The rows of each matrix lie in a flat space through zero, up to rounding. After each matrix: how many dimensions does the smallest such space have?

[[ 2.37  1.06 -0.76  0.65 -0.17 -1.22  0.00  0.01 -1.08  0.26  0.71 -1.84
  -0.43  0.20  0.08 -1.49  0.58 -0.14 -0.63 -1.55  1.56 -0.44]
 [ 1.06  0.80 -0.52  0.19 -0.27 -1.15 -0.25  0.47 -1.21  0.88 -0.32 -0.22
  -0.85 -0.02  0.63 -0.56 -0.13 -0.88 -0.15 -0.47  1.16  0.01]
 [-0.76 -0.52  0.41 -0.31  0.14  0.48  0.20 -0.34  1.01 -0.65  0.21  0.43
   0.71  0.14 -0.48  0.20  0.59  0.55  0.49  0.13 -0.99 -0.10]
 [ 0.65  0.19 -0.31  0.82  0.36  0.15  0.09 -0.62 -0.68  0.74  0.42 -1.98
  -0.87 -0.18 -0.57  0.16 -0.29  1.07 -1.00 -0.88  0.93  0.30]
 [-0.17 -0.27  0.14  0.36  0.45  0.25  0.28 -0.94  0.38  0.23  0.52 -1.27
  -0.19  0.06 -1.05  0.24  0.71  1.53 -0.13 -0.95 -0.15  0.18]
 [-1.22 -1.15  0.48  0.15  0.25  2.93  0.13 -0.01  1.04 -1.70  0.34  0.06
   1.20 -0.46 -0.07  1.24 -2.21  0.49 -1.27  2.19 -1.00  0.08]
 [ 0.00 -0.25  0.20  0.09  0.28  0.13  0.31 -0.74  0.76 -0.40  0.66 -0.78
   0.43  0.23 -0.90 -0.21  1.09  1.17  0.21 -0.85 -0.48 -0.15]
 [ 0.01  0.47 -0.34 -0.62 -0.94 -0.01 -0.74  2.25 -1.25 -0.19 -1.49  2.81
   0.00 -0.43  2.58  0.11 -2.69 -3.52 -0.26  2.77  0.58 -0.07]
 [-1.08 -1.21  1.01 -0.68  0.38  1.04  0.76 -1.25  3.09 -2.41  1.38  0.24
   2.49  0.68 -1.74 -0.39  2.59  1.99  1.33 -0.59 -2.61 -0.74]
 [ 0.26  0.88 -0.65  0.74  0.23 -1.70 -0.40 -0.19 -2.41  3.48 -1.11 -1.15
  -3.11 -0.40  0.13  0.77 -0.42  0.13 -0.37 -1.30  2.03  1.14]
 [ 0.71 -0.32  0.21  0.42  0.52  0.34  0.66 -1.49  1.38 -1.11  1.71 -2.22
   1.01  0.48 -1.81 -0.82  2.08  2.37 -0.02 -1.90 -0.59 -0.51]
 [-1.84 -0.22  0.43 -1.98 -1.27  0.06 -0.78  2.81  0.24 -1.15 -2.22  6.01
   1.29 -0.17  3.01  0.43 -1.99 -4.52  1.56  4.13 -1.40 -0.28]
 [-0.43 -0.85  0.71 -0.87 -0.19  1.20  0.43  0.00  2.49 -3.11  1.01  1.29
   2.92  0.52 -0.34 -0.80  1.10  0.06  0.86  0.83 -2.15 -1.08]
 [ 0.20 -0.02  0.14 -0.18  0.06 -0.46  0.23 -0.43  0.68 -0.40  0.48 -0.17
   0.52  0.36 -0.57 -0.59  1.45  0.56  0.66 -0.89 -0.47 -0.32]
 [ 0.08  0.63 -0.48 -0.57 -1.05 -0.07 -0.90  2.58 -1.74  0.13 -1.81  3.01
  -0.34 -0.57  3.01  0.25 -3.32 -4.03 -0.48  3.13  0.94  0.05]
 [-1.49 -0.56  0.20  0.16  0.24  1.24 -0.21  0.11 -0.39  0.77 -0.82  0.43
  -0.80 -0.59  0.25  1.72 -1.97  0.06 -0.69  1.43 -0.05  0.82]
 [ 0.58 -0.13  0.59 -0.29  0.71 -2.21  1.09 -2.69  2.59 -0.42  2.08 -1.99
   1.10  1.45 -3.32 -1.97  6.68  3.74  2.67 -4.92 -1.63 -0.82]
 [-0.14 -0.88  0.55  1.07  1.53  0.49  1.17 -3.52  1.99  0.13  2.37 -4.52
   0.06  0.56 -4.03  0.06  3.74  5.60  0.08 -4.01 -0.92  0.17]
 [-0.63 -0.15  0.49 -1.00 -0.13 -1.27  0.21 -0.26  1.33 -0.37 -0.02  1.56
   0.86  0.66 -0.48 -0.69  2.67  0.08  2.14 -0.90 -1.39 -0.42]
 [-1.55 -0.47  0.13 -0.88 -0.95  2.19 -0.85  2.77 -0.59 -1.30 -1.90  4.13
   0.83 -0.89  3.13  1.43 -4.92 -4.01 -0.90  5.30 -0.40  0.14]
 [ 1.56  1.16 -0.99  0.93 -0.15 -1.00 -0.48  0.58 -2.61  2.03 -0.59 -1.40
  -2.15 -0.47  0.94 -0.05 -1.63 -0.92 -1.39 -0.40  2.51  0.51]
 [-0.44  0.01 -0.10  0.30  0.18  0.08 -0.15 -0.07 -0.74  1.14 -0.51 -0.28
  -1.08 -0.32  0.05  0.82 -0.82  0.17 -0.42  0.14  0.51  0.59]]
 => 4

[[ 0.79 -2.44  1.46 -0.33  0.47 -0.70 -0.91  0.65  1.98  2.76  0.15  0.15
  -1.47 -0.56 -0.45  0.65 -0.68 -0.74  1.93  0.53 -0.72 -1.29]
 [-2.44 -0.23 -3.58 -1.69  1.92  0.84  1.57  1.36  0.52 -1.86 -0.91  2.06
   5.06  2.99  3.17 -3.12  2.29  2.04 -1.89 -4.22 -1.90  2.79]
 [ 1.46 -3.58  2.68 -1.72  0.29 -0.46 -1.60 -0.65  2.78  2.92  0.32 -2.02
  -2.89 -1.43  1.50  1.05 -0.91 -0.59  1.76  2.24 -1.50 -1.66]
 [-0.33 -1.69 -1.72 -0.26  2.07 -1.24  1.06  1.72  0.48 -0.53 -0.54  2.92
   5.04  1.42  0.87  1.05  0.54  2.18  0.37  0.02 -0.90 -0.40]
 [ 0.47  1.92  0.29  2.07 -0.99 -0.34  0.37  0.04 -1.74 -0.53  0.24  0.66
  -0.88 -0.59 -2.95  1.04 -0.59 -0.81  0.37  0.57  1.64 -0.79]
 [-0.70  0.84 -0.46 -1.24 -0.34  0.90 -1.07 -1.11 -0.38 -0.92  0.17 -2.06
   0.34 -0.19  2.69 -1.17  0.06  0.65 -2.47  0.36  0.52  2.12]
 [-0.91  1.57 -1.60  1.06  0.37 -1.07 -2.72  1.21 -2.06 -0.16  0.70  0.74
   4.62 -0.61  1.02  0.52 -1.66  1.79 -3.89  2.11  4.07  3.17]
 [ 0.65  1.36 -0.65  1.72  0.04 -1.11  1.21  0.11 -1.96 -1.86 -0.16  1.67
   2.62  0.05 -2.00  2.92 -0.39  1.15  0.54  2.26  1.30 -1.59]
 [ 1.98  0.52  2.78  0.48 -1.74 -0.38 -2.06 -1.96 -2.38 -1.27  1.48 -3.79
  -3.39 -3.85  1.34  1.26 -1.83 -0.31 -3.19  4.82  1.95  0.15]
 [ 2.76 -1.86  2.92 -0.53 -0.53 -0.92 -0.16 -1.86 -1.27 -2.06  0.96 -2.91
  -2.34 -3.25  2.31  2.35 -0.86  0.70 -1.51  5.19 -0.79 -2.00]
 [ 0.15 -0.91  0.32 -0.54  0.24  0.17  0.70 -0.16  1.48  0.96 -0.47  0.23
  -0.77  0.71 -0.60  0.36  0.41 -0.42  2.27 -0.61 -1.33 -1.36]
 [ 0.15  2.06 -2.02  2.92  0.66 -2.06  0.74  1.67 -3.79 -2.91  0.23  3.46
   6.00 -0.08 -1.81  2.79 -0.80  2.36 -2.00  2.48  3.07  0.08]
 [-1.47  5.06 -2.89  5.04 -0.88  0.34  4.62  2.62 -3.39 -2.34 -0.77  6.00
   0.48  2.65 -8.25 -1.70  1.84 -2.16  2.03 -6.74  0.99 -0.70]
 [-0.56  2.99 -1.43  1.42 -0.59 -0.19 -0.61  0.05 -3.85 -3.25  0.71 -0.08
   2.65 -0.91  0.87 -0.41 -0.49  1.32 -4.77  1.19  2.96  2.75]
 [-0.45  3.17  1.50  0.87 -2.95  2.69  1.02 -2.00  1.34  2.31 -0.60 -1.81
  -8.25  0.87 -5.32 -1.88  0.70 -4.82  4.64 -4.25 -0.46 -1.53]
 [ 0.65 -3.12  1.05  1.05  1.04 -1.17  0.52  2.92  1.26  2.35  0.36  2.79
  -1.70 -0.41 -1.88 -1.38  0.16 -1.52  1.46 -2.70 -1.70 -1.08]
 [-0.68  2.29 -0.91  0.54 -0.59  0.06 -1.66 -0.39 -1.83 -0.86  0.41 -0.80
   1.84 -0.49  0.70  0.16 -0.94  0.83 -2.79  1.50  2.88  2.24]
 [-0.74  2.04 -0.59  2.18 -0.81  0.65  1.79  1.15 -0.31  0.70 -0.42  2.36
  -2.16  1.32 -4.82 -1.52  0.83 -2.41  2.42 -4.35  0.03 -0.66]
 [ 1.93 -1.89  1.76  0.37  0.37 -2.47 -3.89  0.54 -3.19 -1.51  2.27 -2.00
   2.03 -4.77  4.64  1.46 -2.79  2.42 -7.12  6.79  3.10  2.35]
 [ 0.53 -4.22  2.24  0.02  0.57  0.36  2.11  2.26  4.82  5.19 -0.61  2.48
  -6.74  1.19 -4.25 -2.70  1.50 -4.35  6.79 -6.55 -4.97 -3.51]
 [-0.72 -1.90 -1.50 -0.90  1.64  0.52  4.07  1.30  1.95 -0.79 -1.33  3.07
   0.99  2.96 -0.46 -1.70  2.88  0.03  3.10 -4.97 -4.61 -1.73]
 [-1.29  2.79 -1.66 -0.40 -0.79  2.12  3.17 -1.59  0.15 -2.00 -1.36  0.08
  -0.70  2.75 -1.53 -1.08  2.24 -0.66  2.35 -3.51 -1.73 -0.72]]
 => 6

[[-1.99 -0.40 -0.90  1.76 -4.24 -4.42  0.38 -1.44  1.55 -0.03  3.06 -1.54
  -0.98 -3.07 -0.12  1.29 -0.21  0.25  0.67  1.57  1.41  0.00]
 [-0.40 -3.83  0.87 -0.10 -0.42  2.17  1.40  1.90  0.84  1.92 -0.18  3.91
  -2.59  0.69 -1.17  1.38  0.33  0.33 -0.26  1.50  0.03  2.05]
 [-0.90  0.87 -2.51  1.72 -3.07 -3.66 -0.21 -0.08  1.56  1.84  3.02 -0.68
   0.93 -0.03  2.19 -1.22 -1.96 -4.03 -3.08  1.99  2.59 -0.52]
 [ 1.76 -0.10  1.72 -5.46 -1.09  0.31  2.18  5.30 -2.22 -0.58  2.78 -3.16
  -0.21  1.01  1.89  0.19  0.61 -0.64 -1.53 -1.66  2.66  1.27]
 [-4.24 -0.42 -3.07 -1.09 -3.66 -2.51  0.13 -0.18  1.44  0.46  1.72  0.67
   3.47 -0.60  0.92 -0.39  0.22 -0.88 -0.05  1.96  1.81 -0.50]
 [-4.42  2.17 -3.66  0.31 -2.51 -3.34 -3.63 -1.62  5.05 -1.42  2.37 -1.41
   5.58  0.24 -0.24 -2.67 -1.39 -2.63 -1.63  0.77 -0.96 -2.12]
 [ 0.38  1.40 -0.21  2.18  0.13 -3.63 -0.31 -0.41 -3.53  1.73  2.07 -2.02
   0.71  0.12 -1.44 -0.85 -0.50  3.90 -0.16 -0.66  1.30 -1.65]
 [-1.44  1.90 -0.08  5.30 -0.18 -1.62 -0.41 -2.15  2.62  5.05 -2.10 -1.22
   1.39  1.86 -1.90 -2.94 -3.42 -3.92 -3.19  4.03 -3.66 -1.51]
 [ 1.55  0.84  1.56 -2.22  1.44  5.05 -3.53  2.62  1.21 -2.24 -2.80  0.85
  -1.87  1.49  2.65 -1.35  0.64  1.51  4.06 -2.62 -1.61  0.99]
 [-0.03  1.92  1.84 -0.58  0.46 -1.42  1.73  5.05 -2.24 -4.22  4.39 -3.05
  -1.74 -0.68 -0.23 -2.48 -2.04  3.18 -1.20 -2.99  0.76 -2.76]
 [ 3.06 -0.18  3.02  2.78  1.72  2.37  2.07 -2.10 -2.80  4.39 -6.88 -1.17
  -2.46  0.23 -2.08  1.49 -0.56  0.93  0.61  2.57 -1.36 -0.70]
 [-1.54  3.91 -0.68 -3.16  0.67 -1.41 -2.02 -1.22  0.85 -3.05 -1.17 -5.39
   3.77 -0.39 -2.27 -1.28  0.57  2.76  1.86 -1.87 -1.41 -1.39]
 [-0.98 -2.59  0.93 -0.21  3.47  5.58  0.71  1.39 -1.87 -1.74 -2.46  3.77
  -2.92 -1.18 -3.02 -0.85 -2.30  0.12  0.59 -1.44  0.15 -1.92]
 [-3.07  0.69 -0.03  1.01 -0.60  0.24  0.12  1.86  1.49 -0.68  0.23 -0.39
  -1.18 -6.28 -0.25 -2.38 -0.75 -1.08 -3.54 -1.04 -1.14 -2.07]
 [-0.12 -1.17  2.19  1.89  0.92 -0.24 -1.44 -1.90  2.65 -0.23 -2.08 -2.27
  -3.02 -0.25 -0.41 -1.42 -2.08  2.24 -0.84 -0.27 -2.62  1.09]
 [ 1.29  1.38 -1.22  0.19 -0.39 -2.67 -0.85 -2.94 -1.35 -2.48  1.49 -1.28
  -0.85 -2.38 -1.42 -5.39  0.73  2.99  3.69  0.01  1.04 -0.96]
 [-0.21  0.33 -1.96  0.61  0.22 -1.39 -0.50 -3.42  0.64 -2.04 -0.56  0.57
  -2.30 -0.75 -2.08  0.73 -0.20  2.75  4.37  0.52  1.63  0.93]
 [ 0.25  0.33 -4.03 -0.64 -0.88 -2.63  3.90 -3.92  1.51  3.18  0.93  2.76
   0.12 -1.08  2.24  2.99  2.75 -7.50 -1.41  3.54  1.83  5.70]
 [ 0.67 -0.26 -3.08 -1.53 -0.05 -1.63 -0.16 -3.19  4.06 -1.20  0.61  1.86
   0.59 -3.54 -0.84  3.69  4.37 -1.41 -2.10  0.07  0.47  3.38]
 [ 1.57  1.50  1.99 -1.66  1.96  0.77 -0.66  4.03 -2.62 -2.99  2.57 -1.87
  -1.44 -1.04 -0.27  0.01  0.52  3.54  0.07 -4.71  0.22 -0.99]
 [ 1.41  0.03  2.59  2.66  1.81 -0.96  1.30 -3.66 -1.61  0.76 -1.36 -1.41
   0.15 -1.14 -2.62  1.04  1.63  1.83  0.47  0.22 -3.97 -0.14]
 [ 0.00  2.05 -0.52  1.27 -0.50 -2.12 -1.65 -1.51  0.99 -2.76 -0.70 -1.39
  -1.92 -2.07  1.09 -0.96  0.93  5.70  3.38 -0.99 -0.14  0.00]]
 => 16

[[ 1.10 -3.42  1.86  1.74 -0.67 -2.36 -2.49  0.76  2.42 -0.19 -1.56 -1.07
  -0.52  2.78 -0.54 -0.65 -1.71 -1.87  2.40  1.09 -1.71  0.17]
 [-3.42 -0.05  3.50 -0.97 -1.69 -1.14 -0.86  2.16  1.29 -0.82  1.50 -4.03
   2.31 -1.08  1.00  0.98 -1.36  4.04 -0.20 -0.19  0.42 -0.36]
 [ 1.86  3.50 -6.36  2.20  1.55  2.70  2.65 -2.49 -3.16  1.10  1.08  6.33
  -1.94 -1.50  0.86 -1.36  3.38 -3.23 -2.74 -1.31 -0.80  1.62]
 [ 1.74 -0.97  2.20 -4.03  2.18 -0.92 -0.47 -1.12 -0.52 -0.26 -0.39 -1.02
  -1.49  3.06 -3.73 -0.02 -1.32  0.07  2.65  1.35  0.79 -3.33]
 [-0.67 -1.69  1.55  2.18 -1.90 -1.47 -1.79  1.03  1.28 -0.57 -0.31 -2.51
   1.26  0.37  0.85 -0.29 -0.62  0.59  0.28 -0.19 -1.66  0.34]
 [-2.36 -1.14  2.70 -0.92 -1.47 -0.21 -0.35  2.33  2.35 -0.23 -0.92 -2.78
   1.90 -1.59  1.50  1.79 -1.56  2.27  0.21  0.39  2.04  1.03]
 [-2.49 -0.86  2.65 -0.47 -1.79 -0.35 -0.53  2.13  1.83 -0.45 -0.41 -3.31
   2.21 -1.64  1.50  1.47 -1.22  2.72 -0.16  0.02  1.34  0.68]
 [ 0.76  2.16 -2.49 -1.12  1.03  2.33  2.13 -1.42 -2.22  0.41 -0.07  1.82
  -0.30 -1.74 -0.08  0.35  1.72 -0.11 -1.56 -0.67  1.44 -0.11]
 [ 2.42  1.29 -3.16 -0.52  1.28  2.35  1.83 -2.22 -2.45  0.50 -1.27  2.27
  -0.90 -0.87 -0.74 -0.05  1.98 -1.61 -1.03 -0.50  0.95 -0.34]
 [-0.19 -0.82  1.10 -0.26 -0.57 -0.23 -0.45  0.41  0.50 -0.25 -0.71 -1.59
   0.69 -0.09  0.00  0.43 -0.45  0.69  0.32  0.11  0.33 -0.24]
 [-1.56  1.50  1.08 -0.39 -0.31 -0.92 -0.41 -0.07 -1.27 -0.71  2.93 -1.69
   0.70  0.24 -0.46 -0.73  0.23  2.51 -0.66 -0.74 -1.55 -1.64]
 [-1.07 -4.03  6.33 -1.02 -2.51 -2.78 -3.31  1.82  2.27 -1.59 -1.69 -8.13
   2.78  1.51 -1.04  0.94 -2.66  3.57  2.35  0.68 -0.40 -2.40]
 [-0.52  2.31 -1.94 -1.49  1.26  1.90  2.21 -0.30 -0.90  0.69  0.70  2.78
  -0.62 -1.76  0.55  0.66  0.83 -0.06 -1.23 -0.18  2.02  0.86]
 [ 2.78 -1.08 -1.50  3.06  0.37 -1.59 -1.64 -1.74 -0.87 -0.09  0.24  1.51
  -1.76  3.21 -1.41 -2.50  0.70 -3.17  0.94 -0.06 -3.99 -0.80]
 [-0.54  1.00  0.86 -3.73  0.85  1.50  1.50 -0.08 -0.74  0.00 -0.46 -1.04
   0.55 -1.41 -0.74  1.58 -0.14  2.03 -0.19  0.19  3.09 -1.09]
 [-0.65  0.98 -1.36 -0.02 -0.29  1.79  1.47  0.35 -0.05  0.43 -0.73  0.94
   0.66 -2.50  1.58  1.04  0.73  0.22 -1.42 -0.42  1.84  1.58]
 [-1.71 -1.36  3.38 -1.32 -0.62 -1.56 -1.22  1.72  1.98 -0.45  0.23 -2.66
   0.83  0.70 -0.14  0.73 -2.01  1.85  1.36  0.78  0.53 -0.46]
 [-1.87  4.04 -3.23  0.07  0.59  2.27  2.72 -0.11 -1.61  0.69  2.51  3.57
  -0.06 -3.17  2.03  0.22  1.85  0.63 -2.99 -1.18  1.08  1.82]
 [ 2.40 -0.20 -2.74  2.65  0.28  0.21 -0.16 -1.56 -1.03  0.32 -0.66  2.35
  -1.23  0.94 -0.19 -1.42  1.36 -2.99 -0.27 -0.37 -2.00  0.46]
 [ 1.09 -0.19 -1.31  1.35 -0.19  0.39  0.02 -0.67 -0.50  0.11 -0.74  0.68
  -0.18 -0.06  0.19 -0.42  0.78 -1.18 -0.37 -0.31 -0.66  0.37]
 [-1.71  0.42 -0.80  0.79 -1.66  2.04  1.34  1.44  0.95  0.33 -1.55 -0.40
   2.02 -3.99  3.09  1.84  0.53  1.08 -2.00 -0.66  2.48  2.74]
 [ 0.17 -0.36  1.62 -3.33  0.34  1.03  0.68 -0.11 -0.34 -0.24 -1.64 -2.40
   0.86 -0.80 -1.09  1.58 -0.46  1.82  0.46  0.37  2.74 -1.47]]
 => 5

[[-1.46  0.76  0.89  0.26  1.37  1.82 -1.22 -0.44 -0.60 -0.47  0.55 -0.26
   1.52 -0.59  0.69 -0.62  1.31 -0.42  0.36 -1.45  0.75 -0.61]
 [ 0.76 -3.80  1.20 -0.38  0.26  1.29  2.37 -2.73 -0.83  1.16  0.12 -1.33
  -1.12 -1.14  0.39 -2.01  1.12 -0.71 -0.45  2.68 -1.17  0.90]
 [ 0.89  1.20 -2.21  0.48  1.72 -0.25  0.05  1.23  1.05 -1.71  0.66 -0.01
  -1.33 -0.16  0.10  0.59 -2.32  0.68  0.96 -0.35  2.09 -0.24]
 [ 0.26 -0.38  0.48 -4.27 -0.95 -1.37  0.66 -1.50 -3.03  0.63 -1.57  0.38
  -0.57  2.87 -0.48 -0.44  1.15 -1.25 -2.67 -3.00 -2.52  0.06]
 [ 1.37  0.26  1.72 -0.95  0.36 -0.12  1.32  2.16 -1.63  0.62  1.01 -1.07
   1.97  1.40  0.17 -0.50  2.75 -1.68 -2.17 -1.09 -2.35  1.63]
 [ 1.82  1.29 -0.25 -1.37 -0.12 -1.59  2.62  2.14 -0.65  0.98  2.27  3.19
   2.26 -0.61 -3.33  3.41  1.97  2.05 -3.24  2.45 -2.50  0.37]
 [-1.22  2.37  0.05  0.66  1.32  2.62 -3.75  1.42  0.14 -0.90  0.00  0.04
   1.44 -0.77 -0.38  1.38  3.94  0.97  0.46 -2.43  2.01 -3.33]
 [-0.44 -2.73  1.23 -1.50  2.16  2.14  1.42 -4.62 -1.91 -0.47 -2.02 -0.45
  -2.24 -0.05  1.86 -5.57 -1.01 -1.80  0.24  0.09 -0.56  0.53]
 [-0.60 -0.83  1.05 -3.03 -1.63 -0.65  0.14 -1.91 -4.88  1.25  0.62  1.41
  -0.62  1.04 -2.94 -0.13  2.24 -0.22 -1.42 -2.99 -2.51 -0.72]
 [-0.47  1.16 -1.71  0.63  0.62  0.98 -0.90 -0.47  1.25 -2.96 -0.68  1.26
  -0.89 -2.94 -1.70 -0.76 -0.22  1.88  0.81  0.60  3.75 -1.96]
 [ 0.55  0.12  0.66 -1.57  1.01  2.27  0.00 -2.02  0.62 -0.68 -4.14  2.10
  -2.62 -0.57  0.86 -4.32 -0.61  0.21 -0.32  1.13 -0.88 -1.45]
 [-0.26 -1.33 -0.01  0.38 -1.07  3.19  0.04 -0.45  1.41  1.26  2.10 -3.05
  -1.15 -2.93  0.01  1.52  0.57  0.20  1.38  0.10  1.35 -0.43]
 [ 1.52 -1.12 -1.33 -0.57  1.97  2.26  1.44 -2.24 -0.62 -0.89 -2.62 -1.15
  -5.16  0.23 -0.12 -5.24 -2.50 -1.25  1.10 -0.85  1.07  0.06]
 [-0.59 -1.14 -0.16  2.87  1.40 -0.61 -0.77 -0.05  1.04 -2.94 -0.57 -2.93
   0.23  0.12  2.92 -3.19 -1.53 -1.85  2.15 -0.12  3.43  1.43]
 [ 0.69  0.39  0.10 -0.48  0.17 -3.33 -0.38  1.86 -2.94 -1.70  0.86  0.01
  -0.12  2.92  0.47 -1.07 -0.97 -1.44  0.13 -3.13 -0.69  1.28]
 [-0.62 -2.01  0.59 -0.44 -0.50  3.41  1.38 -5.57 -0.13 -0.76 -4.32  1.52
  -5.24 -3.19 -1.07 -7.95 -3.12 -0.16  1.72  1.80  0.66 -0.49]
 [ 1.31  1.12 -2.32  1.15  2.75  1.97  3.94 -1.01  2.24 -0.22 -0.61  0.57
  -2.50 -1.53 -0.97 -3.12 -5.59 -0.02  0.73  2.36  1.30  2.18]
 [-0.42 -0.71  0.68 -1.25 -1.68  2.05  0.97 -1.80 -0.22  1.88  0.21  0.20
  -1.25 -1.85 -1.44 -0.16 -0.02  0.37 -0.11  0.32 -1.15 -0.23]
 [ 0.36 -0.45  0.96 -2.67 -2.17 -3.24  0.46  0.24 -1.42  0.81 -0.32  1.38
   1.10  2.15  0.13  1.72  0.73 -0.11 -2.28 -0.26 -3.07  0.56]
 [-1.45  2.68 -0.35 -3.00 -1.09  2.45 -2.43  0.09 -2.99  0.60  1.13  0.10
  -0.85 -0.12 -3.13  1.80  2.36  0.32 -0.26 -6.61  0.30 -2.73]
 [ 0.75 -1.17  2.09 -2.52 -2.35 -2.50  2.01 -0.56 -2.51  3.75 -0.88  1.35
   1.07  3.43 -0.69  0.66  1.30 -1.15 -3.07  0.30 -5.89  1.77]
 [-0.61  0.90 -0.24  0.06  1.63  0.37 -3.33  0.53 -0.72 -1.96 -1.45 -0.43
   0.06  1.43  1.28 -0.49  2.18 -0.23  0.56 -2.73  1.77 -2.36]]
 => 12
